There are 4 ways to turn a row about zero (a turn may also mirror it). The second row of each pair is the first, turned, with some noise. The first 28 pairs use one turn. New pairs use 2 turns, one after the other, and a turn may come again.
In the rows, zero is written as 128.
Known pairs, each followed by its turns in order:
[133 140 206 132  50 118]
[148 194 108  61 154 172]
R

[156 145 157 132  96 108]
[106 141 146 180 134 155]
H

[123 143 126 129 123 118]
[129 126 123 116 126 112]
R

[192 132 111 193 196 121]
[121 230 137 104 114  85]
H

[128 187 121 127 128  70]
[ 86  92 126 158 188 113]
M

[122 143 169 140 128 128]
[113 138  91 127 129 126]
M

[119  96 124 128 142 100]
[145 110 138 123  86 133]
R

[133 122 122  54 168 133]
[173 123  56 145 150 128]
H

[129 127 122  90 191 158]
[174 133  80 127 138  87]
H

[128 145 108  82  99  91]
[118 114 129 143  77  98]
E

[106  96  76 127 103 157]
[113 146 118 199 138 144]
E

[172 122 138 118 109 111]
[100 147 155 150 119 111]
M

[160 167 133  65 131 133]
[127 157 151 174 162 102]
M

[206  97 123 134 170 132]
[ 77 161 181 180 108 134]
R

[134 121 105 135  50 137]
[127 103 137 131  78  65]
M

[105 104 120 121 125 138]
[140 107 123 137 123 146]
R

[122 125  93 150  95  90]
[122  80 106 163 130 121]
E

[129 145 102 133 157 109]
[ 94 118 149 122 128 117]
E

[127 147  94 149 180 168]
[106  79 156 156 154  93]
R

[ 83 138 206 143 126 110]
[159 104 197 155 147 135]
H

[126  98  50 121 134 129]
[104  82 103 172  91 127]
R

[109 105 111 127 116 117]
[110 130 101 153 129 121]
E

[ 79 112 177 135 129  74]
[105 103  76 167 116 175]
M

[176 100 146  76  92 124]
[134 127  90 178 100 173]
H

[139 121 131  50 124 123]
[134 167 135 130  53 118]
E

[156 148 158 101 131 118]
[143 129 147  97  96 124]
E

[137 174 126 140 128 140]
[119 133 121 116 163  97]
M

[149 166 138 122 112  76]
[101 147 137 160 176 160]
H

New pairs. What belongs after each?
[118 106 109 175 139 113]
[161 125 105 131 124 167]
R R

[134 115  50 117 133 111]
[156 157  88  83 114 148]
M E

[ 98 136 139 123 107 152]
[115 165 133 134 139 115]
E H

[139  82 130 199 138 124]
[185 122 118 173 114  98]
M M

[155 104 128 101 105 200]
[ 72 121 146 171 108  78]
E H

[126 168 118 141 133  61]
[176 121 133 109 116 187]
E H

[119 101 104 138 114 181]
[142 126  85 172  96 122]
H E

[142 126 101 174 189 131]
[160 136  62 113 147 105]
R E

[137 119 195 146 122 119]
[134 149  58 136 120 140]
E H

[126 170  93 122  81 122]
[ 85 130 114 103  80 141]
E M

[ 76 149 107  95 133 137]
[ 86 135 169 162 101 140]
M R

[119 138 143 167 111 170]
[157 139 122  79 101 152]
H R

[116 126 154 144  92 107]
[160 155 118 112 153 143]
H E

[155 149 105 134 121  55]
[141  98 138 152  56 157]
E M

[100 163 111  96  97 142]
[ 97 110 133 165  95 100]
R R

[142 147 111 134 131  50]
[141 169  67  98 106 106]
R R

[127 109 118 128 148  50]
[125 177  75 100 129 139]
R R

[ 98  90 104 102 120 123]
[153 121 115 129 122 186]
M E

[152 155 190 170  89  50]
[115 191  31  95 155 133]
H M

[114 147  50 129 135 206]
[ 51 139  67 133 185 140]
R E

[121 155 145  50  97  99]
[104 180  81  88  88 131]
E R

[ 62  94 181 118 123 133]
[ 57 105  82 149 127 136]
M R

[206 131 126 151 158 112]
[191 162 119 156  92 124]
E M

[120  80 111 106 120 115]
[107 141 104 174 152 154]
H R

[144 183  92 184 157 128]
[122  91  98 177 185 154]
H M

[114 130  88 134 136  66]
[156 142 111 121  88 172]
M M

[114 156 153  72 140 153]
[ 85 135 126 170 149  88]
E M

[165 119 126 114 105 101]
[111 125  97 135 125 164]
E R

[131 121  74 128 133 121]
[166 114 150 152 155 117]
H M

[126 159 152 129 129 125]
[115 148 141 148 121 139]
E M

[134 162 107 131  60 122]
[114 109  84  81 172 134]
R H

[121 108 134 152 147 131]
[133 152 120 130 131 122]
H R

[ 53 127 131 111  61 137]
[117 143  38 104  93 125]
R H

[115 159 126 123  92 136]
[147 109 157 135 153 137]
R M

[ 93 138 121 109 106 146]
[131  87 131 113 139 132]
E E

[165  95 146 154 138 114]
[159 122  99 110 173 125]
M R

[ 88 146 130 138  88 119]
[183 115 144 127  99 111]
H H

